All rows are made from the same 13 directions, up to rounding. Whole rows:
[[  0   7 -14  24   3   8   5  -6  35  -4  -1   0   8   7  10  13 -10  12
    6  20   3  14   9   5]
 [ -4   2  11   0   2   2 -13   5 -28   5  -7  15  -8  -1   0   1  16  -8
    6 -15   2  -3   3   3]
 [-11  15 -26  32  -4  -2  12  13  33  -9  -7   5   2  15   1  16  -4  -6
   -1  13   9   2  -9   4]
 [  3 -11   3   3   5   0   0  -5   4   7  12   2   8   9  10   4  -9  10
   -7   4   1   6   2  -7]
 [  2  -9   1  15   1  -3   6  -6 -13 -13 -18 -10 -11 -10  -4   4   2 -15
   -3 -15 -18 -11  10  -8]
 [  8 -16   0  16  11  14  -2   6 -15  16   3  -1 -12  11  19   6  19  -5
   13  18   3  26  13  23]
 [  2   2   6  -1  -8 -16 -17   5 -17  -2  -8   6  15 -22   1  20  -6   4
  -15   1   8   7   5  -6]
 [ -3  -2  14 -21   9  -2   4  -8  -9  -5 -10  -4  -1   1  -7 -11  -1   2
   -3 -15   5 -20  -5 -15]
 [ -2 -12 -17  13 -31 -17  -5  -6  20 -14 -11  -4   7   5  -2  20 -14   6
  -18   9  -1  13  -8 -20]
 [ -8  -5 -11   5   9 -11   9  10   3  -6  -4   0  -6   9  -3  10   4 -13
   -1 -15  10 -11 -13  -7]
 [ -1  -2   5 -10 -22  -2 -18  -2 -16   5  15  13   2  -1  -7  -8  -4   4
   -6 -15 -14   1  -5 -12]
 [ -2  19   3 -13   3  -6  -4  -3   6   4   3  -7  -3 -32  -5  -8   5  -1
    3   6 -18 -12  -4  24]
 [  3   1  12  -2   6   0  -2  -9   1   3   3   8  -1  -6  -1   0  -1   4
    6  -4   0  -1   4   5]
 [  1 -19 -29   9  -5  11  -3  22 -16   5  12 -18  -2  21  12   3  -1  -3
   -8   8  -7  20  -2 -11]
 [  7 -11 -11 -11 -19   2  -6   6   6   3  12   8  -9   8  -4   4  12  -4
   19   3  18  28  -5  10]
 [  0   9   7  26   9 -10   8   1  -8   1  12   2   1 -20  -8   0 -26  -6
  -20  -7 -32 -22  -5   0]
 [ 11  -1  -1 -14  19 -11   8   8   4   8  29 -10  12 -23   2   1  -5  -3
    0   0   0  -1   6  15]]

The start of a row, then its end:
[ -7  11 -18 -11   5  15 -10   4   9   2   1  -8   6   5  12  -5  13   9
  12   2  -3   3] | [8 1]
[  3 -14  -7  -1 -11 -17   0  26 -23  -2 -22 -19   2  -4   2  19  -2  -8
 -24  28  27  20] | [-13   0]
[-15   2   2  -5 -10  -4 -21 -14   8   4  -3  17   5  14   7   5   0  19
  -6  -9  -2  -3] | [-12 -17]
[ -8   7  -3  10   5  12   9  -8   1  -9 -21 -12 -28  -2  -8 -13   8 -11
  12  -5 -24 -17] | [-7  8]
[ -9  12   2  -3 -13  22 -30 -30  -3  -6 -12   6  -8 -11   1 -10   2  20
  14 -18 -40  -6] | [ 12 -14]
[ -5   2  -8  -1  13   0  -8   9 -10   1   3   3   2  -1   5   9   4  -1
   4 -15   5  -3] | [ 0 -6]
[  1   1  18  -9  -9 -15 -19  -2 -12  16  17  15  12 -15   1   4 -12  13
 -17   6  -3   5] | [-10   3]
[ -2 -14 -29  12  -4  -3  11  14  12  -4  -1 -17  12  25  17   8  13 -10
 -10   6   1   5] | [ 12 -10]
[  0  12   4   1  13   7 -11   5 -32 -10 -10  -2  -2 -27  -7   2  -7  -4
   3 -26 -13 -14] | [ 11 -12]
[ -8  31  24  -8  34  13   0  24 -27  15 -10  18  10   6   5  -9   8   4
   3   8  42 -11] | [-2 13]
[  7 -18   2   5 -12   6  -1 -18   6  -5   9   9 -11  10  -7   0  -8   3
  12 -15  -8  10] | [  1 -12]
[  2  24 -22  -7  12  17  -6  26  -8   2  24   3  -3 -18  -7  -5  12 -13
  29 -16   0   4] | [ 9 19]
[  5  -6 -17 -15   5  -6   9   3  15   3  12 -29  -3 -17   4  -4   8  -6
   3  14 -15   2] | [-2 21]
[  4 -29   8  -3   8  12  -3 -30   5  -1   5   4 -16  16   2   2 -12  16
  15 -16  -3  11] | [ -4 -20]
[-10  -7  13 -22  21 -14 -16  -2 -14  13   4  10  -5  -6   5  13   0  11
  -1 -13  17  -3] | [-25  -1]
[-17   3  -6  18 -19  -6 -26  -5  -3   6  -9  16 -12   3   5  14   1   7
  -7   1 -16   6] | [-20  -1]
[  6  12  -4  21 -22  24 -18   1  -6   1  15  25 -12  -3 -12  -1 -13   6
  20   2  -9  28] | [2 6]
[ -6 -17   7  -2  -5 -30  16  14  -6  13  -5  -5 -13  15  -1   1  12 -19
 -23  17  13  -7] | [-34  16]
[ -1  -4   8  15   0   7   3  -9  -8  -9 -36  -2 -24   0  -2   6  10  -7
  11   7   3   4] | [0 8]
[  2   0  -5  23   5 -16  15  15   1  -5   6   5   5  -3  -7  16 -14 -15
 -12  -5   8  -5] | [-4 -2]
[  9   6  10  13 -12   8  17  11  -8 -15 -17   8  11  15 -14  -5 -11  -8
  -5   5  28   2] | [ 14 -16]
[  8  -1 -13  11  -8  10   1   6   3  -7  13   0  10   5  -2   2 -15   2
   1  -2  -2  12] | [ 12 -14]
[  4   3  -2 -10 -18   0  -5   8  -9 -10 -19  -9  14  -4  -3   2   0   3
  -9  12  16  10] | [ 10 -11]
[  0  26  -1  -4 -10  18  -5  11  -1  12  43  21   9   4 -13 -30 -14   5
   5  -9 -18  -7] | [-2  2]
[-10  -9 -11 -25   5  -3  -7   7  -7  15  33   8 -17  13  -3 -13  18 -10
  14 -33 -10 -11] | [-24   3]
[  3  12  -8   5  -6   9   5   0   3 -20 -22  -9 -20 -22 -18   3   0 -11
  19   0   1   5] | [ 0 10]
[  1   2   6   1  -9   2 -14 -13  -1  -2  -3   0   7 -12   1   4 -19  18
 -10   7 -11   6] | [  1 -11]
[ -3   4  11  -7   1  -8   6  -6   9   6  -5  -1  -1  -1   2  -8  10  -2
  -4   9  -1 -11] | [-4 14]
[  7   0  13  10 -13   1   4   1 -13   1  18  25 -12   2 -20 -12  -2 -16
   9 -21  -7  -4] | [0 3]
[  3   4   2   2   5   1  -8  10 -15   5  20   4  21  -4   2   2 -26  12
 -18  -4  -3   0] | [  2 -18]
[ 11 -17   5  20  24   2  30  13 -18  16  29 -12  -3  13   8 -19   2 -24
 -10  -2 -25 -16] | [12 12]
[  1  -9 -12  -6  -6 -12  13  16  15  10  20   0   5  21   4  -2  14 -12
  -2  10  16   7] | [-7 12]
[-24  -6   2  -9   9  11 -26   3 -29  17 -10  13 -14  34  16  -3  18  12
  -1 -14   5  -4] | [-24 -16]
[  6   2  14   1 -16  24   1  -4  -9   3   1  19  -7  23  -8 -23   9  -1
  17  -1   5   8] | [12  0]
[  8 -18   4 -20   4  -5  14  -6  17   5  15  -4   4  16   3  -5   4   3
   4   5  19   6] | [-3  1]
[ -5  13 -25   0 -18  11 -33  17  -7   0   3   9  -4 -12  -2  20  -9  14
  11   9  12  36] | [-14   2]
[ -6   4  -8  -9  -8   2  -3  -2  10 -10  -8  -3   6   7  -4  -1  -9  10
  -4  -2   8  -2] | [ -8 -19]
[  8  -3   5   0  -1 -17  14   2   3 -12 -15   0 -24 -26 -21  14   7 -24
  16  -3  17   3] | [-11  24]
[ -5 -16   5  -3   9 -16  -1 -14   7   6  -5  -7   9   6  18   9   7   7
 -15   0  -6  -9] | [ 2 -7]
[ -1  12  11  15   5   2  -2  -4  -1  -9 -18  18  16   4   4  10   2   2
   1 -10  15  -7] | [ 23 -12]
[ 7 -9  1 20 13  7 11 -5  8  1  1 -3  3 10 11  6 -6  3  1 10  1  7] | [14  1]
[  0   6 -21  17   3  36 -13  16  -6   8  17  11  -3  24  10   1  -5  12
  20   7   8  31] | [ 5 -2]
[ -4   5   8  -7 -22 -16  -9  -4   3   2 -11   7  -1  -8  -3   1  15  -4
  -6   8  -1  -1] | [-6 13]
[  1  -6  13  -7  15  16  -4 -13 -12   9 -16 -19 -17  -7  11 -10   3  13
   4  22 -12   6] | [-4 14]
[  4  -4  -9  15   6   0  -7  10 -17  -3  -4  -6   4 -13   9  17   2  -7
  -2  -3  -5   8] | [16 -1]
[ 18  -9  28  -1   2  -5  -5 -32  12   3  29  29  15 -14   1   2  -2   6
  16 -27 -11   0] | [35  0]
[  3   8 -17   9   2   9   6  -3  20 -14  15  -4  -3 -12 -16   3 -34   8
   8  -9 -11   3] | [ -7 -12]
[ -7   9  12  -4  14  11   3 -11   6   1 -17   0  -1  10   6 -10   5  10
   4   5   5 -12] | [1 0]
[ -8  14  -4  -9  17 -22   2  10   6  -1  -9  -2  10 -19   6  13  23 -14
   0  -9  11 -19] | [ 6 15]
[ -4   1  -7   5   9  -9  -3   0   8   4  18  11  -2  -7   0   9   2  -5
   7 -18  -8  -5] | [-4  6]
[  3  -6 -12  17   3   0  12 -11  35  -2   8  -2  13  16  15   6   6   1
   4   5  -7   2] | [22  1]
[ -2   4   9  -9  20   9   7   5 -12   4   9   1   2   8  -4 -13 -15   6
  -3  -9   7 -14] | [-10 -12]
[  9 -14 -30  -8  18 -11   3  19   5  -1  18 -29  17 -17  14  24  -8   0
  -6   6   8  17] | [ 8 -1]
[ -3   6  11   3  25  -6  16  -2   7  -5 -10   0  -2  -5  -4   4  -8  -2
   0  -5  14 -17] | [-6  2]
[  1   7   2   4 -15  -1   5   1   7   1   0   2  -4  -1  -6  -9   5  -7
   0  12  -6   0] | [-1 14]
[  5 -10  12  12  17 -10   4 -11   0 -12 -11   3  -4 -17  -7  25 -30   8
  -4  -6  14   4] | [ -7 -13]
[-11  12  -8  30   4   9  -4   4 -14 -17 -40  -3 -13  -5  -1  14   1  -8
   0  -6  -7  -8] | [ 3 -9]
[  0  13   6   2 -13 -11  -5  -5  15   0   4   9  24  -8   1   2 -11  11
 -16   9  -3  -4] | [ 8 -4]
[  4 -18   3  -2  17 -13  -5  -3  -3  14  11  -2  -4 -10  16  16  13  -3
   3   0  -2   8] | [ 2 17]
[ -9 -14  -7  -2  -9 -20 -21  -3 -13  -5 -22  -8   5  -9  12  25   6   3
 -19  -7  -5   1] | [ -3 -18]
[ 0 -1 14 -3 -1 -5  0 -4 -1  9  5  7  4  4  1 -4 -5  6 -9  8  3 -1] | [-6  3]
[  2   2  14  -9  -1 -13   0 -19  15   2  10  15  -2 -13  -5  -4  14  -6
  12 -18 -10 -14] | [ 7 14]
[-13   1  -5 -17  22   8  -2   1  -7  -5 -30 -15 -12   5   8   0  21   0
  12  -7  14 -10] | [-6 -3]
[ -1  20   1   3  19   4   5   9  -1   6  15  -2  -7 -22  -9  -6 -18   2
   2   6  -9  -8] | [-16  18]
[  5  -9 -15   2  -4   2   8  -2  10 -10  -3 -15 -12  -5  -5   3   1  -8
  10   0  -6   7] | [1 3]
[  5 -12   1  19   6  10   9  -9  -3  -1  -5 -11  -2   9  11  -5   3  -4
  -2   2 -22  -3] | [20 -3]
[  4   8  12  -2   4  14   8 -11   2  -9  -6  -1  -3  -3 -12 -14 -16   7
   5  -3  -2  -8] | [ 2 -9]
[  9  -7  -7   3  -9   7  10  -1   6  -6  -1 -10 -11   1  -6  -6   6 -10
  11   6  -5   9] | [6 8]
[  4  15  11  15   1  15  11 -13   7 -11 -10  -9  -4 -14 -14 -13 -35  12
  -7  13 -19  -9] | [-3 -6]
[  7  -6  -4   1  19  -4   9   2  -3  -3   5 -17   0 -18   3   5  -3  -7
   0  -5 -10  -6] | [10  5]
[ -1  22   5 -12 -14  15  -5  -3   3  -3 -10  -9   4 -10  -7 -20  -9  14
  -3  22  -8  -1] | [-1  3]
[  0   9   5  -4  -7 -14 -16  -1   7   8  12  18  16 -14   5  12   4   6
  -2   1   5   6] | [ 5 10]
[ -3  24  -9 -11  15  22   5   9   9   2  17   0   8   6  -1 -22   4   3
  17  -8  -1 -12] | [9 3]
[  0   3   3  11   4   6   7  11 -10  -1   5   9  12  18  -1  -5  -9  -2
  -9  -6   8  -7] | [  7 -17]
[ -4  20   2   3   8   2   5  14 -10   2   0   3  12  -1   0 -12   9 -10
  -5  -7  -4 -21] | [12  2]
[  0 -16 -20 -25  -5  -9 -18  -6   3 -11  12  -3  10  -7   2  15   6   4
   9 -36  -1   4] | [ 10 -27]
[  0   1  35 -12   2 -10  -7   1 -30  23   6  11  -5  -9  -2 -12  -4   5
 -17  15   1  -5] | [-21  17]
[  0 -18   6   8 -14   6 -23 -31   3   5  14  19 -20   0  -2   7 -13  17
  12 -14 -26  17] | [-10  -8]
[ 18 -18  10  18   3 -13  14  -2  -7  -8  -4 -13  21 -11   6  14 -18  -4
 -24   9  -1   3] | [ 26 -13]
[  3 -10 -13   1  -6  12   2   6  -1  -8   0  -4   2  19  -1   2  -8   3
   4  -3  14  14] | [  3 -21]
[-13  -9 -13  -5  -1  13 -13   7 -23  12 -19 -30 -24   9  15  -9  11   6
  -9  27 -20   9] | [-24   7]
[  3  -4   1  -7  -2  -1   3   3  -4  -1  18   8  -4   2 -13  -5 -11  -3
   3 -16   3  -2] | [-10  -8]
[ -4   5 -27  -8  -3   7  -5  18   2   6  23 -13   6   4   4  -8  -3   3
  -3   3 -12   4] | [-6 -2]
[  0  20  -9  -6 -15  14  16   6  15 -15  -7   1  -2  10 -18 -23  13 -15
  17  -6   5 -11] | [10  2]
[ -6   0   2  -3  -8  -3   4  -9   6  -4 -12  -7  -3   6  -1 -10   6  -1
  -7   0 -13 -14] | [-3 -5]
